The rows of a group lie close to one hidden flat surface of 13 dimensions, which may be shifted away from zero. Surfaces can cross.
Known rows, each followed by its group:
[ -8   9  36  13 -12   8 -15 -18 -20 -18 -19  -2  29  -2   8   3 -14 -10
  27]
(1)
[  1   1 -27  -3 -10 -15  37   4  -6 -10 -18   1 -14  -9  10 -13  21 -18
  24]
(1)
[-72  -4  37 -20  55 -22  32 -98   0 -26  28  -8 -15  29  -8  36  -3  44
   4]
(0)
[  6 -12 -20  -7   7  -7  -2 -18 -15 -36 -12 -26 -10 -11 -20 -21   5  29
 -14]
(3)
[ 24  20 -25  -8   1 -21  -9  -5  36  15  -5 -18 -27  22 -54  10  14 -15
  49]
(2)
[ 26  -4  27 -16 -47  28 -30 -19  46  -2  13   6  16   6 -18  45  -5  38
  -3]
(0)
[  6  19 -51 -14 -12  27 -41  14  13 -11   6  -1  22  25 -13 -27  -2  76
  -5]
(0)
[ 26  22   4 -30  -9  19  12 -30   3 -27 -56 -49 -10  38  24  -8   4  47
 -16]
(1)
[ 69  21   2   3 -21 -20 -64 -39  -9  -9 -11  62  -8  12 -40   2   3  30
  19]
(0)
[ 14  14 -26  -1  31  27  27  26  26 -20   1  25   2  23 -34  -6  33  45
  29]
(2)
[ 21 -48   4   9 -10  55   6  42  25   6  17 -51   9 -30 -19  25  -8  14
 -25]
(0)
[ 13  -8  27 -29  18 -11  -9  26  18  -3   8  -6 -19  13 -19  10   1 -25
 -16]
(2)
[-11  -6 -16   3  48 -16 -20  -5  -8 -34 -27  21  -8  12  14 -32   2 -10
 -10]
(1)
[  2  25 -27  15  -5 -50 -11 -51  11   0  -9 -29  33  21  -9  11  37  -4
  68]
(0)
[-16   2  54   4   2 -48   8 -18  29  12  -5  36 -32  -3  27  35   4  -9
  17]
(0)
[ 11  19  56 -43  22  -1 -31  -1 -25 -10   4 -16 -21  15 -25  19  31 -42
 -16]
(0)
[ -4 -29   9   2  19   6   2 -12  -3   1 -14   2   0   2   8  27   9 -32
  -2]
(3)
[ 40  -2  34  30   9  27 -25  70  -1  15 -14  13  51   6   9 -15 -27   6
 -26]
(3)
[-60   9 -23 -18  -9 -13 -21  19   5   0  17  21 -11  15 -22  -6 -11  24
  39]
(3)
[ 21  -8 -10  41  12   9  -3 -32 -13 -10   9  -1  40 -21  -9   3  23  14
  -7]
(1)
[ 12  23   7 -33  15  37 -22 -12 -17  -3   8   6   2  22  -7   3  18   2
 -34]
(0)
[-54  -6  46 -14   4 -14 -33   4  16 -41 -16 -46  21  -4  13  -5  11  24
 -26]
(1)
[ -3  35   7  20 -47  30  16   3 -13  26  40 -14 -11 -45 -30 -13 -18   7
   3]
(2)
[ -7  24 -13 -11  15  18 -18 -15 -10  16  46  -2 -35  12  17  -2 -25  21
  19]
(1)
[ 14   4 -46  -1  31  36 -39  -3 -24  24  35  28 -14  28 -22 -23 -56  44
 -15]
(2)
[-35 -45  68 -15  18  -6  -9  38 -30  -6   4   4   9  -9  20  46  15  16
 -35]
(3)
[ 45 -14 -26  29  26  16  -9  46  11  24   7 -16  16  15  22 -10 -17  69
 -14]
(1)
[-14  40  86  -4   4 -16 -10 -60  14 -14  -3  33 -12  -6  16  19  20 -49
 -15]
(3)
[  9  24  -5   2 -34 -37 -13   2   0  -9 -13  -5 -28 -18  -2 -40 -12  -4
  11]
(2)
[-10  19 -18  -9  -9  -4 -20 -18 -37  16  46  21 -33  -1   9 -16 -44  26
  24]
(2)
[-14 -12  52 -22  -9  10  17 -27  -9 -63   4 -48 -26 -35 -24   0   1   3
  -6]
(1)
[-25   8   9 -10  34   7 -48  21  -1  21  31  42  22  39  15   2 -34  -6
   1]
(1)
[ 32  13 -14  -2  25 -35  16  -7 -32 -11   9 -49  -7  -9 -41 -61 -11 -44
 -30]
(0)
[ 20 -28  14 -16  -4 -22 -22  -7  -9  22  13 -22 -40 -14 -20  39  18 -12
 -35]
(3)
[ -7  25  23  12   0  -1 -19  -5   6 -25 -25  35 -42  -8 -22   3  24  47
  30]
(3)
[-23  33   3   2 -17 -29  -1  58   9  -1   0  41 -10  -2  -3 -25   8 -10
  48]
(2)
[-36  69  34  -9 -36   6  -7  30 -10  14  34 -15 -27 -20   8 -15  18  58
  23]
(1)
[ 17  14   1 -14 -44   6   8  -9  -7  27   6  -7   7  -3 -15   3 -22 -49
  -2]
(1)
[ 37   7  -2  -7 -23 -25 -12  39  30   9  19 -21  29   5  18  -9  -1   3
  10]
(3)
[ 10  35   2 -13   4   4 -29 -30 -14 -11  55 -22   3 -23  -6 -21  26 -21
 -12]
(1)
[ 18  13 -22 -13  -5 -29 -34 -18  -1  46  54   6  26  30 -26  14 -18  -9
   4]
(3)
[ 34  -7   6  41  -6   5  15  32   7  -9 -18   6   3 -15 -18  14  23  49
  50]
(2)
[ 25  10  22 -24   8   3 -34  17  -7 -15  -1 -12 -33  12 -77   5  15  48
 -13]
(3)
[ 38 -29 -23  -7  14  -7  17  10  -1 -35 -49  -9  31  21  16 -27  -7 -48
 -11]
(1)
[-21   6  -8   1  18  -3  -7   1  12  43  38 -11 -53  -1 -14   6 -30 -12
   3]
(0)
[  0 -24 -20  23  21 -20 -14  -6   0  27  32  -2 -90 -45 -11 -21 -35  33
 -53]
(2)
[ 20  -8   2  -4  39  34  23  15  11 -50 -47  38  13  19 -40 -35  11 -21
 -37]
(2)
[-10 -24 -15 -31  29  39  12  -6 -39 -42   4  -5 -38  -4 -59 -17   0  18
 -31]
(3)
[-15  -2  12  12 -10   1  11 -59  -6   4  10  14  29  -6  42  40  20  21
   2]
(2)
[-21 -11  36 -11   1  47  21   6   8  -7   5 -27  11  -4 -58  18 -21 -35
 -13]
(2)
[ -8 -24   0   0  25 -40 -34  -6   3 -44  -7 -29  28 -13  18 -21  25 -51
 -12]
(1)
[ 36 -24  16  20  13  55  11   1 -15   7  13   4  26  -8 -19  22 -15  15
 -31]
(2)
[ 25  34  19  -9  -2  29   6 -77   3   2  25   3  40  11  20   4   1 -31
 -40]
(3)
[ 44  -9  10   3 -12  35 -39  65 -10   3 -17  -5 -32 -28 -25   0  24 -20
 -14]
(0)
[ 11  31  40 -15  29   0  40   0  11 -40  36  26  18   7   1 -33  -5  -3
   5]
(3)
[-13  17 -22  22  -2 -20 -28  -8  13  26 -16  14 -47 -15 -52 -31 -27 -42
 -12]
(2)
[ -5  29  45 -21  -4  10  14 -73   8   6  10  21 -12   7   1  14  -8 -36
 -38]
(0)
[ 20   6  27 -22   6 -71 -11  35 -27 -47 -18  13 -22  -4 -46 -52  -8 -63
  25]
(3)
[ 10  24 -17  10 -23  -9   8 -63  39  16  13 -18  -2   0  -9  22  10  -2
  32]
(0)
[ 27 -28 -26  39  23  13  62  22   8  15  -5   2  13 -18  40   7  14   2
   2]
(0)

New rows, each followed by its group:
[ 28   3 -15  14  22  -3  15  32 -18 -20   5  23  12 -17  -6 -35  25 -12
   1]
(1)
[  5 -10 -24  18  32 -18  24 -10  11   7  12   5 -17   4   6   5   2  38
  21]
(0)
[-31 -35 -62 -40  14  45   7  10 -34  23  66   1 -19  14 -38   6 -33  26
 -22]
(3)
[ 14  16  -1 -26   2   0  -4 -47  -8 -44   2 -40   4  -8   7 -14  27 -29
  -5]
(1)
[ 48  32 -13  -7   4   9 -13 -45  29  43  81 -21  46  29 -11   6 -17  42
 -40]
(3)
[ 25  18  16  -4  23   0  38   1 -28 -26 -17   1  44  10  13  -7  44 -43
  20]
(0)
[ 25  43   6 -41  -1   6   2 -42  27 -37  16 -17  10  32 -42 -10  27  17
  15]
(3)
[-11   6   0  13  -1 -47 -22   3   7  20  -3   6 -47 -27 -17  -9  12  -8
 -22]
(1)
[ -2   0 -13 -19  -3  18 -14  30   2 -42 -34  -4  17  26 -30   0  28  36
  50]
(3)
[ 46  -7 -20 -15 -15  19  -7  -1 -47   5  -3  46 -20  -4 -14   9  12 -42
  26]
(3)
[ -8 -38 -31 -20   5 -24   3   2   4 -26   6 -50 -20  -8 -16   1  15  45
  -5]
(3)
[ 17  14 -12 -11 -13 -14  23  11  20   0  13   6  13   7  17   0  24   8
  23]
(2)
[ 28  14  -2 -11 -18 -13  20  -3  22 -57   0   3   8  -1 -29 -46  -6  64
   4]
(0)
[ -1 -20  -4  -4   7 -14   7  13  13 -16 -10 -36 -29 -18 -16 -18   2  25
 -44]
(1)
[-27 -42  53 -43  13 -16  -5  14 -42 -28   3 -22   4  -7 -13   8   1 -51
 -61]
(3)
[  4  30 -28   4  -1 -45  26 -61  22 -17  23   5 -13   4 -31 -40 -28  35
  23]
(0)
[-29 -19 -28   0   8  14  10 -23 -57   4  25  48 -73 -39 -10 -14 -27  -9
 -17]
(3)
[ 43  -8  -9  25  40  21 -37  -4 -23  25  36  51   1  11  -7 -10 -56 -26
   8]
(1)
[  0  -9 -23   0  20 -73   2 -28 -10  16  45  30 -29   2 -13   8  -2  -3
  41]
(3)
[-34 -11  26  28  -8 -11 -33 -54 -23  10 -32  13  24 -12   0   6 -22 -41
 -43]
(0)
[  4  56  -3 -14 -27  17  -5   2   7  -3  24 -12  -9  -2 -37 -16  23  39
  19]
(2)
[ 40   4  23 -25   7  38  -8  10  -5 -28   2  37  29  28   0  13  18  46
 -12]
(0)
[ -6  27   8  11  34  24 -35 -43 -34 -18  37  34  25  -8 -20 -16   8 -13
 -13]
(1)
[ 16   3 -24  44 -31 -25   0   1   6  32 -30 -39 -18 -28  13 -10 -11  30
   3]
(1)
[ 25   4   0 -41   4 -23 -23 -11  -3   2  14   9   2  44  10  15  -5 -23
  29]
(2)
[  4 -11 -12   3 -46 -13 -30  14  -2  20 -16  -7   4 -19  33  10   1 -21
  -2]
(3)
[ 46  45  -8 -27   2  25  -3   8 -29  15  27  32   8  30  11 -19 -16 -46
  26]
(1)
[ 38   9 -37 -24 -40  12 -30   6 -13   3  -8  11 -38  -5 -30   1  16 -10
  25]
(3)
[ 19 -38   9  -6  24 -22 -19 -30   9  24  18  19 -67   3 -23  31 -40 -26
  -7]
(1)
[-29  -9   3 -22  27  41  -1  25 -17 -19  39  13  32  32 -37   6 -26  31
  33]
(0)
[  0 -22 -21 -36  14 -67   5  -1  24  -8 -18   3 -25  30  31 -15 -20 -50
  10]
(2)
[-46  16  25 -58  -9 -22  18   0  40 -21  45 -26  11  20   2   0  11 -21
   6]
(3)
[ -8 -10   3   0 -28 -34 -27  10   1  21  -7   4   5 -10  26  13  -1 -38
   9]
(3)
[-81   4  20 -24 -35 -24  -4 -40   4 -30 -46 -40 -18  -6  11  -2  -7 -22
   1]
(1)
[-45   1   2 -10  43 -21  20 -12   3 -18   8 -33 -28  11   3   8  31  32
  13]
(0)
[ -7 -52 -22  20 -10  15  28 -11  23   4 -12 -46  48   4  27  27 -24  24
  -2]
(2)
[-70  -8 -12  20 -11 -45   5  -6  11  10 -30  -3 -46 -24  11   3  17  25
  13]
(1)
[  3 -22   5  15 -32  -9  15 -26  11 -10 -30 -62  -4 -13 -29  16 -18 -10
  28]
(2)
[ 36   6  22   4  -8   4  22 -20 -17 -25 -12 -11  -3 -10   0  10  17   9
  23]
(1)
[ 14  -1  -1  11  17  15  33 -22  16 -41 -10 -33  20 -17  23 -49 -15  -1
 -39]
(3)
[-14   5   6   8 -12 -20 -27 -30   8 -21 -13  17 -43 -21 -36 -25 -22  37
 -10]
(0)
[ 17 -19  54   1  28 -10 -21  25   9   3   0  34  -9   0  -2  34  30  -7
 -26]
(2)
[ -6  19  12 -32 -53  39 -46  42   4  30  21 -14  16   7  -5   5 -10  -1
 -39]
(3)
[-42   7 -76  -9  35 -16  -8 -12  44  36  19  20 -45  26 -27 -24 -23 -24
 -12]
(2)
[ 31  -5  31 -21   6 -32 -38  31  -9 -14  10  27  29  38 -28  20   1   9
  45]
(0)
[  6  39   5  -7 -13 -21 -25  28 -23  -8  20 -17 -13 -19  26 -41   2 -50
  40]
(1)
[  5   7  29 -68  -1  10  25  -6 -40 -65  12  11 -11   2 -29 -17  25 -35
  -5]
(3)
[ -9 -21  22  -3   3   6 -24 -26  29  33  13 -28 -25  -1   5  57   6  10
 -24]
(0)
[-13 -23 -19  58  31  -3 -13 -11 -36  28 -13  14 -25 -30 -19  11  -7 -38
  26]
(0)
[-19   4 -34 -26 -19  13  -6 -16 -10  -3  -6  27 -18  10 -10  15  12 -39
  46]
(3)
[ 42  58  16   7 -17  -3 -36 -28 -12   6  31 -29  32 -13  13  -4  46   0
   3]
(1)
[ 16  59 -20 -25 -17  11 -27 -26  27  21  31  -4  10  13 -19  -7  38  17
 -36]
(2)
[-40 -34   3  -8  21 -11 -12  -8   2 -26 -53   9  11  26  11 -12 -39 -30
 -11]
(1)
[ 23   7 -38  14  13   8   7 -20 -22   4   1  20 -11  -3   8 -18  -8 -21
  19]
(1)
[-19   7  -2  16  13  -2  22  18 -12 -42   5  35  17  -5  23 -31  -5  64
  32]
(3)
